The rows come from 5 hidden closed curves, with some noise, and rows from the same curve form a group. Each curve winds through 6 dimensions. The rows are also pushed far along 4 directions, which tell nothing about the answers.
In the rows, 128 means zero.
Known rows, each followed by its group:
[120 103 111 109 117 111 106 114 153 138 136 122 133 110 147  96] | z_745
[146 152 142  98 101 112 138 124  93 109  75  99  87 134 114 231] | z_139
[132  98 147 126 114 150 150  85 146  91  87 146 132 105  95 128] | z_745
[122 186 136 153 139  82 161 143  77  99 154 136 168 143 130 174] | z_948
[110 110 156 126 107 136 122 105 127  94  99 178 126 104 107 123] | z_745
[ 94 111 108 149 125 180 159  91 105  94 108 131 117 119 149 136] | z_767
[ 80 124 140 152 111 110 156 112  54  83 122 148 127  95 148 171] | z_767
[146 127 126 126 137 106 128 115 116 119 109  89 122 119 152 161] | z_767
[145 135 153 119 124 112 117 120 133 112 100 137 116 114 103 137] | z_139
[163 111 144  72 100  66  81 105 182 136 102 118 137  94 134 126] | z_745
[177 135  98  96 153  47  78 148 197 147 174 100 190 114 134  65] | z_767
[161 155 148  88 128  21  57 121 187 112 155 132 217  95 152  92] | z_895
[132 132  94 142 141 122 142 131 132 145 140 133 153 157 123 120] | z_948
[177  91 106 105 119 195 168 124 143 146  44  94  37 141  96 185] | z_767
[ 90 154 159 141 121  92 117 138  90 117 156 155 145 146 129 142] | z_139
[130 128 121 105 120 136 100 124 150 154 123 119 113 144 161 127] | z_895
[125 120 143 139 151 143 121 131 147 120 163 119 159 122 125  84] | z_767
[ 66 159 138 167 108  94 169 110  41  59 139 141 159 111 152 191] | z_895
[ 96 127 135 144 110 136 121 126 100 111 116 147 115 122 108 134] | z_895
[145 160  90 132 137  98 134 158 140 156 164  93 151 166 112 128] | z_895
[ 74 134 125 163 140 145 136 136  78 109 169 114 121 136 120 114] | z_139
[117 126 144 117 111 153 120 122 122 109 116 131 138 111 124 148] | z_745
[136 113  88 119 128 161 124 143 129 152 116 125 105 124 119 122] | z_948
[131 125 144 140 138 125 134 129 139 145 154 145 174 131 127 103] | z_139
[101 156 150 152 127 112 127 131  98 114 135 154 124 155 132 141] | z_895
[145 128 110 136 150 143 134 129 152 156 134 119 122 163 121 103] | z_745
[138 123 114 104 135 141  99 146 140 175 159  66 144 141 143 130] | z_139
[148 123 106 126 133 161 119 141 134 170 115 111 110 135  85 118] | z_767
[138 149 105 119 127 132 127 144 153 166 149  91 131 178 127 134] | z_745
[161 118 137  99 131  97 101 120 166 117 109 112 118 119 151 128] | z_767
[161 130  90 109 124 105 136 119 147 139 105 117 145 137 134 153] | z_948
[176 110 124 126 158 224 124 145 146 182  81 114  66 155  93 125] | z_745
[117 113 136 150 132 158 174 105  95  84 115 122 131  93 113 147] | z_948
[117 127 125 113 122  87 105 136 118 112 151 124 149 103 121 120] | z_139
[120 142 127 135 133 140 133 137 108 133 150  85 125 132 141 142] | z_948
[134  97 115 118 123 167 127 126 153 171 127 125 134 124 141 109] | z_139
[ 89 110 181 143 110 110 152  77  97  48  99 220 154  78 137 136] | z_895
[150 120 138 135 141 189 142 143 132 151 114  93  81 142  82 129] | z_948
[ 96 132 148 154 116 179 159 106  73 110  85 146  85 146 129 185] | z_948
[131 138 147 103 102  39 117  93 153  74 113 152 148  99 137 131] | z_948
[157 134 155 126 141 144 143 147 104 145 127  89 133 122 113 174] | z_745
[177 126 141 110 142 130 132 129 131 128 104 109 143  98 116 156] | z_745
[180 135  71  94 131 166 120 150 188 183 106  93  99 177 108 129] | z_745
[178 103 112 100 127 146 112 116 182 140  70 137  90 126  91 112] | z_767
[104 156 121 172 150 110 138 148  87 110 160 116 138 148 116 126] | z_895
[178 139 144  89 110 129 157 111 128 130  78  88 127 123 146 226] | z_895
[111  96 137 102 112 120  86  92 145 102 112 156 149  84 146 104] | z_139
[157 170 111 123 139  71 118 168 149 160 168 106 143 157 109 114] | z_139
[190 110 115  61 101  87  75 113 183 150  61 135 121 100 131 147] | z_948
[119 144 103 139 138 100 126  99 138  78 124 173 168 114 144  98] | z_948
[170 106 106  84 120  80  81  94 205 138  99 127 156 117 144  98] | z_948
[125 130 167 148 144 106 135 112 112 105 134 149 160 113 123 122] | z_745
[144 117 152 106 129 137 109 129 130 148 130  97 148 120 126 151] | z_139
[144 106 107 134 148 158 129 130 132 150 117  78  92 141 134 125] | z_767
[111 127 114 154 162 174 118 148 144 163 181  99 129 172 128  68] | z_767
[152 134 130 136 157 145 119 150 124 150 123  97  92 154 128 133] | z_895
[109 118 154 144 121 146 146  91 111 104 115 151 155 103 158 139] | z_139
[105 119 104 131 117 105 123  85 137  71 127 141 180  83 146 102] | z_895
[112 158 158 148 137  75 113 152 101 131 163 140 139 152 130 131] | z_767
[154  94  81 102 126 140 125 114 155 122  91 116 104  96 138 117] | z_895

New rows. What belongs after each?
[111 132 161 140 113  89 154  91  83  92 107 140 167 118 150 194] | z_948
[116 117 117 124 110  86 153 111 111  94 127 134 153  92 136 146] | z_948
[142 122 132 109 126 145  94 107 160 132 102 109 107 125 139 116] | z_948
[ 96 110 164 129 117 107  99  81 123  67 114 177 162  71 160 105] | z_895
[119 112 111 129 115 136 165 117 114 120 119 142 139 116 125 148] | z_139
[125 148 111 148 136 117 158 147 127 147 154 133 135 177 105 126] | z_745
[144  99 110 106 109 189 151 101 110 110  49 130  81  93 137 185] | z_745
[110 122 154 134 125 118 115 129 109 107 133 141 126  98 113 115] | z_139
[131 106 145 124 133 197 138 135 145 137 123 112  99 140 116 123] | z_767
[103 116 136 152 138 192 170 147  79 157 137 118  80 162 140 159] | z_895
[160 118 111 134 144 188 136 145 168 190 122 107  93 166  96  97] | z_139
[184 146 117 104 134 125 135 153 147 151 106 118 125 142  96 158] | z_745
[161 151 112 113 129  94 145 134 141 143 138 100 161 140 137 158] | z_139
[142 202 117 104 109  13 136 157 109 119 160 105 157 146 153 195] | z_948
[126 141  90 126 123 125 132 124 119 135 120 126 130 145 151 150] | z_948
[120 104 150 129 119 155 113  96 120  94  75 178 110  90 117 122] | z_948
[114 123 105 118 110  91 123 129 124 152 146 108 143 139 157 145] | z_948
[ 96 149 127 138 120 130 126 121 100 121 142 127 141 134 153 143] | z_767
[177 162 147  74  99   5 104 111 136  78  76 152 151  87 154 200] | z_895
[131  86 127 138 136 174 126 133 134 163 122 124 113 130  96 104] | z_948
[123 123  90 115 116 137 111 133 159 146 126 155 116 138 113  91] | z_767
[117 117  90 142 134 177 152 125 147 151 139 108 117 167 118 105] | z_745
[149 164 133 115 137  92  94 156 156 167 159  94 127 171 129 120] | z_948
[141 149 142 133 131 145 125 160 115 173 129 117 104 166  85 149] | z_767
[139 121 119 123 143 128 121 131 136 127 149  89 150 110 117 112] | z_139
[ 54 114 130 187 132 223 175 146  52 130 152 147  97 151 113 134] | z_745
[142 125 125 117 108 107 140 113 135 101  95 152 138 108  99 148] | z_895
[113 147 126 127 116 146 139 135 136 126 143 154 144 145 111 123] | z_767
[ 99 104 100 140 122 153 120 105 129 138 114 159 124 144 146 108] | z_948
[148 160  90 108 136  47  67 156 155 176 161 106 141 157 149  98] | z_767
[108 121  94 130 132 149  99 132 136 155 150 113 125 135 144  88] | z_767
[108 146 148 143 129 181 152 170  75 168 167  78 116 156 119 177] | z_767
[129 134 100 112 122 130 107 126 146 134 117 118  99 148 124 120] | z_139
[129 108 124 116 117 168 137 127 126 166 125 106 130 128 149 153] | z_139
[111  85  99 121 104 154 141  88 128 121  87 131 108 116 148 139] | z_948
[ 63 148 172 158 124  72 114 116  83  76 168 192 179 122 137 113] | z_139
[108 141 119 160 146  92 136 147 105 132 160 131 118 168 138 118] | z_767
[185 111  92 106 127 172 143 129 137 171  58  78  60 141  91 177] | z_767
[153  93  99  99 109 112 134 106 159 126  90 129 125 103 117 130] | z_948
[127 165 125 135 128  68 142 155 110 127 157 155 155 151 119 145] | z_745
[147 103 125 140 149 206 117 134 139 175 103 104  79 149  82 103] | z_767
[108 124 144 141 120 153 147 111 120  83 125 151 160 109 102 129] | z_745
[189 134 123  89 143 111  94 139 188 156 133  79 153 123 122 113] | z_767
[128 129 121 106 129 104 101 106 151 115 135 128 173 137 142 125] | z_139
[136 150 115 107 125  46  74 162 150 173 170 136 165 150 142 107] | z_948
[133 165 115 126 141  13 119 115 133  97 167 151 207 113 177 115] | z_745
[125 118  97 124 124 179 134 137 132 155 134 111 125 126 107 116] | z_767
[ 82  84 128 157 114 221 153  95  98 109  85 153  65 103 124 115] | z_139
[131 140 127 107 115  84  86 139 164 149 137 137 114 150 127 101] | z_948
[115 144 140 147 120 133 162 155  98 168 151 142 132 168 124 163] | z_139
[108 135 116 120 127  98  94 128 152 139 157 157 160 159 138  94] | z_139
[ 90 155 137 158 131 113 172 151  70 131 167 148 127 171 152 165] | z_895
[146 120 131 132 133 145 136 116 142 122  93 146 110 134  91 124] | z_767
[132  99 133 123 123 145 122 134 118 162 118 117 122 125 116 142] | z_948
[151 124  91 122 138 142 147 134 136 148 129  78 120 142 131 142] | z_767
[ 99 109  93 144 132 129 137 121 143 129 162 163 165 133 134  72] | z_139
[ 99 126 120 169 137 119 156 101  89  88 116 162 134 121 115 123] | z_767
[134 111 121 131 142 102 121 139 138 152 155 133 141 119 121  84] | z_745
[143 123 117  94 110 122  84  80 169 102  66 151 116 104 157 121] | z_948
[107 118 154 138 104 136 152 122 105 133 109 146  94 144 100 157] | z_745
[121 132  96 108 103 105 108 132 156 145 151 118 165 125 120 110] | z_895
[108 113 124 126 113 118 135 119 116 132 137 115 129 117 145 135] | z_745
[130 142 161 150 144 141 160 133  93 115 143 106 150 130 111 161] | z_767
[130 111 132 129 124 197 168 110 122 141 103 111 108 144 129 165] | z_895
[ 68 115 154 167 133 181 165 118  52 109 154 112 142 126 135 162] | z_139
[109  88 113 124 118 205 112 110 143 127  99 148  96 112 122  96] | z_745
[107 127 120 143 131 105 133 121 115  85 139 151 136 107 102  99] | z_139
[145 102  92 103 112 112 113  92 184 102  84 175 124  96 123  82] | z_139
[162 108  89 118 142 201 140 163 146 178 123  95 100 143  87 121] | z_745
[ 97 121 132 157 132 141 166 139 104 112 157 126 114 125  96 109] | z_948
[124 132 146 113 110  98 112 120 132 100 123 169 155  94 115 124] | z_767
[135 116  85 112 131 136 104 131 168 172 146  83 123 150 150  96] | z_948
[155 141 125 119 139 146 100 177 135 194 139 107 103 160  99 126] | z_948
[ 99 118 144 138 128 176 136 133 131 120 157 147 145 124 112  96] | z_767
[159 147 122 124 144 123 130 160 145 177 156  68 125 170 111 135] | z_948
[126 111 103 128 128 107 116 131 138 113 126 153 129 105 111  91] | z_895
[104 147 112 143 120 129 140 147 107 142 147 152 127 155 105 128] | z_767
[141 120 150 125 146  90  98 117 139 108 136 118 155  99 141 103] | z_767
